The rows of a group lie close to one hidden flat surface of 13 dimensions, which passes through zero. Surfaces can cross.
(in the rows, 128 means zero)
Some rows, each with its group after it:
[194 136  68 149 158 164 143 139 129  80 102  18 159 104 153 130  95 171
 109] => G
[135 101  80 106 104  98 136  46  93 118 149 142 133  76 162 132 158 122
 142] => K
[192 139  56 175 119 153 188 120 138 124 126 146 155 123 162 119 155 111
 116] => K
[171  93  89  77 152  99 115 117 136  85 103  69 145  96 169  99 205 132
 170] => D
[157 131 115  73 123 167 177 176 129 141 129 141  70 132 179 140 171 177
 141] => N
[ 42 139 179 111 142 103 115  98 121 127 156  86 103 138 147 146 131 106
 123] => K
[153 108 224 150 176 140  73 159 125 116  29 161 107 138 108  96 146 122
 147] => G
[111 129 154 143 156 107 119 123 145 130 145  64  86 144 189  82  93 150
 136] => K
[173 124 145 165 158 155  57  99 118  90 136 153 123 174 116 110 106 185
 117] => G
[159 133 194  98 139 104 160 152 101 174 124 188  87 112 133 120 123 118
 131] => G
[136 113 101  74 111 105 132 132 181 100 113 101 139 138  74 137 145  88
 126] => N
[ 76 132 153 152  50 116 104  49 120 161 131 121  40 114 159 134 113 134
  76] => D
[ 67 157  83 166 113 173 137 121 153 143 148 176 183 163  72 128 164 126
 125] => G
[130 165  97 205 162  90 104 126  87 100 159 120 117  74 139 123  58 177
 143] => G
[114  99 153 128  87 126  96 112 156 122 114  97  96 113 160  99 103 145
  99] => D
[131 146 127  99 140 139 142 140 145 101 123 144 104 111 102 133 102 160
 134] => D
[102  94 107  95  98 120  95 144 127 130 170 164 143 169 165 159 113 127
 142] => D
[201 128 152  99 159 144 136 119  98 127 191 216 189 157 101 119  98 155
 124] => D
[128 129 163 164 147 117 133 144 104 155 129 131  69 111 126  97 202 131
 132] => N
[146 142 125 139 123 119 167 117 138 132 143 157 113 114 106 118 174 108
  93] => N
[ 67  80 128 135 184 140 149 131 113 145 156 180 136 158  90 135  99 121
 125] => N
[130 141 148 102 127 181 135  76 100  99  87 122 158 112 106 162 173 122
 132] => K
[171  84  89 118 116 112 151 146 116 152 136 133 113 114 188 121 119 132
 135] => G
[121 163 122 132 167  81 106 101  75 109 146 149  94  86 130 165 103 165
 113] => K
[188 162 138 156 177  88 133 158 153 120 191 143 130 129  40  78 103 158
  91] => D
[ 82 129 109 153 135 141 129  94 181  74 106 134 177 123 101 111 130  93
 138] => G
[121 106 127 105 107 135  92 119 128 129  84  66 174 123 119 133 121 120
 134] => N
[ 64 122 206  93 115 179 118 212  89 152 100 190 103 118 135 182  39 160
 176] => G
[180 104 131 124 191 104 131 154 127  96  93 137 155 118 112 114 149  96
 159] => D
[102 147 172 156 160 186 158 134 115 144 128  88 150 138  92 105 135 129
 149] => G
[143 120  99 104 113 159 127 130 121 106 127 178  89 155 133 140 156 138
 245] => K
[119 117  91 155 112 118 152 134 142 120  99 151 117 113 135 158  94  92
 102] => D
[107 182 101 158 132 144 129  99  89 146 143 162 126 106 121 144 111 181
 120] => K
[117 159 159 154 161 126 127 105  90  97 101  66 136 119 147 179 192  79
  93] => K
[146 186 151 143 142 248 124 100 107 108  72 105 153 155 163 152 131 197
 118] => G
[116 131 118 110 128 124 108 171 144 130  83  86 150 161  89 165 188  87
 117] => D
[163 163  94 163 118 114  87 134 118  96 131  75 113  96 109 117 107 174
 157] => N
[ 97 118 111 128 125 117  94 100 117 130  94  55 191  99 135 124 199 113
 109] => N
[131 117 212 102  88 161 108 171 150 184  66 161 108 200  98 127 214  74
 138] => K
[127 128 124  97  92 127  89 185 103 162 129  82 144 111  80 160 112 166
  98] => G
[131 105 146 143 107  91 136  70 116 162 150 162 117 133 114 113 169  75
  86] => N
[ 94 137  98 123 130 126 125 140 103 143 195 129 138 118 134 117 128 171
 182] => D
[114 132 123 132 142 148 154 117 145 100 122 115 150 101  84 108 155 121
 142] => N
[135 124 139 120 142 109 143 134 110 134  58 126  84  75 109 130 140 114
 149] => D
[103 140 133 102 139 154 125  93 127 113 216 164 165 176 128 126 138 145
 154] => D
[ 93 111 119 170 116 167 167 132 131 139 148 127 178 116 156 114 100 112
 136] => K
[163 131 104 158 150  98  91 184 138 142  98 143 104 161  92 132 177 123
 113] => G
[143 185  99 171 138  92 113 105  83 141 157 177  78 128 142 156 159 154
 117] => G
[171 131 165 164 135 124 132 110 128 159 156 117 160 156 126  84 150 106
  87] => D
[115 130 152 137  90 121 150 129 137 151 153 174 124 123 141 117 120 104
 124] => N
[111  99 108 102 103 104  95 159 110 156 173 147 124 151 168 143 123 143
 156] => D
[133 138 146 120 136  85 115 148 143 140 162 105  73 177 183 141 124 122
  95] => K
[174 103 180 129  64 108 111 160 133 163 107 150  96 131 134 115  47 103
 149] => N
[122 133  73 108  76 159 121 153 144 177 137 137 150 130 103 118  99 195
 120] => K
[107 105 123  27 151 129  92 105 139  86 166 153 126 160 146 148 164 177
 128] => N
[ 91 135 164  94 101 107 120 134 159 146 141 164 117 150 137 128 123 109
 131] => G
[120 170 131 137  94 175 175  87 123 139 160 162 116 145 106 149 135 127
 104] => N
[110 162  85  96 130  93  92 128 158  77 191 150 139 148 121 152 127 158
 120] => N
[136 196 108 165 183 183 179  60 109  84 116 166 101 114 151 120 117 170
 191] => K
[ 88 135 164 103 121 118 106 132 122 163 100 150  99 133  92 127 157 125
 152] => K

New rows, each followed by its group:
[192 155 166 128 148 133 165 100  77 158 103 177  83 113 182 126 160 139
 124] => G
[101 158 165 121 124  95  95 117 147  91 103 110 125  82 187 121  65 140
 139] => G
[ 89 121 163 130 164 166 135 121  79 184 138 161  87 193 163 161 140 147
 107] => N
[144 107 148  83 140 110 144 114 155 116 113 143 126 119 122 115 120 111
 110] => K
[153 136 135 136 139 120 141 142 114 131 116  72 129 123 200 153 133 120
  66] => K
[136 113 139  62  90 131 116 166 133 145 143 159 111 140 185 145 113 162
 135] => N
[118 128 125 129 129 127 159 156 142 146 155 153 146 143 113 125 113 110
 132] => D
[136 122  96 161 146  72 116 155 155 105 169 131 112 142  99 111 122 106
 133] => K
[106 126 175 159 150 163 129 147 197  84 120 100 149 190 147 103 114  96
 113] => D
[106 116 102 137 145 198 172 205 162 137 113  39 154 180 121 128 133 121
 150] => G
[ 71  87 165 122 141 131  91 161 138 151  80  79 138 180  70 140  88  82
 158] => N
[128 126 132  80 136 150 126  96 145  82 107 129 131 161 153 159 167 112
 134] => D
[143 117  95 166 172 102  99 164 152  59 171 107 106 148 104 107  79 140
 204] => K
[ 75 138 146 134 106 195 111 130 123 146 119  92 175 133  96 124 112 162
 133] => K
[207 117 111 159  85 185 117 110 141 142 104 132 170 149 119  81 160 151
 114] => K
[129 135  69 192 116 124 109 132 147 105 135  76 133 117 173 121 100 150
  93] => D
[102 157 190 118 168 137 162  86 145  81 134 156 101 147  81 137 133  84
 139] => G
[ 70 160 124 168 140 140 100 163 172 120  88  94 134 167 133 124 161 112
 150] => G
[138 139 144 116 106 124 136  63 151  88 136 147 166  93 137 105 151 102
 118] => N
[101 141 135 144 131 164 157 112 106 150 155 145 154 126  85 121 133 132
 132] => G
[111 140 178  97 138 145 101 141 141 115  67  57 120 151 170 128 180 115
 158] => N
[ 76 140 143 116 147 133  89 211 126 145 139 143 162 138 143 148 149 171
  99] => N
[111 159 135 144 140 117 141  81 116 110 152 127 108 116 145 133 128 121
 140] => G
[110 140 135  77 147 197 166 120 161  83  83  79 140 124 163 127 165 139
 168] => D
[135  93 191  84  74 201  98 126 161 127 106 104 174 140 139 107  89 165
  73] => D
[141  80 147 142 122  90  47 147  76 130  79 138 118  65 108 127 118 144
 136] => G
[126  69 178  44  83 156 122 166 107 152 108 102 134 134 217 165 108 127
 129] => K
[102 123  91 106 112 168 167 152 160 117 145 144 169 115  19 141 108 130
 119] => N
[114 127 111 127 146 163 125 109 110  93 113 113 160 107 147 134 129 149
 169] => D
[130 114 144 103  95  93  64 121 134 113 163 132 101 143  55 125 105 137
 141] => N
[169 147 140 147 166 120 132 163 133 129  75 103 123 131 135 126 162 116
  98] => N
[103 161 115 196 138 110 110 169 159 127 164 100 119 163 100 123 111 127
  98] => D
[173 142 105 121 134  99 149 136 133 116 129 117 116 140 158 161 160  98
  79] => K
[136 142 160 163 185 108 118 127  70  94 140 132 118  88 177 157  70 147
 113] => K
[118 143 165 151 125 146  93 104  90 140 138 140 116 142 139 130 128 152
 135] => K
[ 97 144 106 124 170 124 150 157 132 106 218 167 115 118 134  96  83 186
 208] => D
[ 81 143  86 140  94 128 123 114 138 125 144 121 117 125 116 161 118 131
 107] => D
[164 122 139 118 150 101 138 129 141 144 126  72 165 138 104  85 221  83
 125] => D
[134  93 119 123 113 136 149 158 131 140  88 130 177  88 108 122 131 102
 124] => K
[ 84  91 126 163 147 115 123 105  98  99 197 161 124 110  69 124  73 123
 165] => G
[126  92  54 166 129 103 126 131  93 118 151  56 147  70 108 130 114 132
 140] => G
[154 133 126 150 114 128 172 143 139 147 131 161 122 116  86 124 121 102
  98] => N
[ 71 131 134 128 108 172 107  86  58 132 161 173 117 116 160 158 109 173
 212] => K
[169 145 166 109 165 119  86 141  92 117 126 139  81 133 140 124 121 188
 158] => D
[ 78 121 166  49 123 158 200  21 191 133 104  86 136 116 160  67 134 112
 112] => K
[150 159  90 139 119 108 113 169 115 153 116 100 110 124 100 157 139 151
  95] => D
[180 160  68 154 155  83 131 137 117 127 146  98  94 130 167 132 169 140
 121] => D
[108 224 138 168 132  52  97 155 179 150 141 134 124 129 158  87 124 134
 110] => G
[157 111 113 109 116 154 102 188 172 104 149  81 116 193 140 120  91 162
 161] => K
[155 171 156 139  98 175 145  99 131 102 132 148 141  99  93 121 114 149
 117] => N
[137  62  50 179 101  90  85 109 127 150 148 155 134 138 187  86 162 127
 149] => G
[131 107 150 139 143 129 115 146 133 122 127 130 152 133 124 109 112 123
 138] => D
[109 141  97 121 137 165 124 121  95 133 178 110 186 140 149 134 155 161
 172] => D
[100 115 149  98 103 114 125 149 126 160 111 149 109 109  72 138 118 117
 127] => D
[171 150 119 173 142 127 107 144  81 139  85 135 123  98 118 137 153 149
 126] => K
[158 122 150 140 157  86 113  83 120 116 161 121 106 126 157  75 165 127
 147] => D
[ 97 176  85 142 140 111 101 148 131 111 171 112 114 152 134 156 135 159
 137] => N
[201 153  17 116 138 136 187 105 183  65 128  81 149 137 117 136 166 120
 111] => K
[184 116 166  92 132 167 158 164 146 132  58 143 153 111  88 131 100 126
  89] => D
[134 153 110 161 161  97 166 213 156 153 187 132 121 152 113  95 111 132
 142] => D
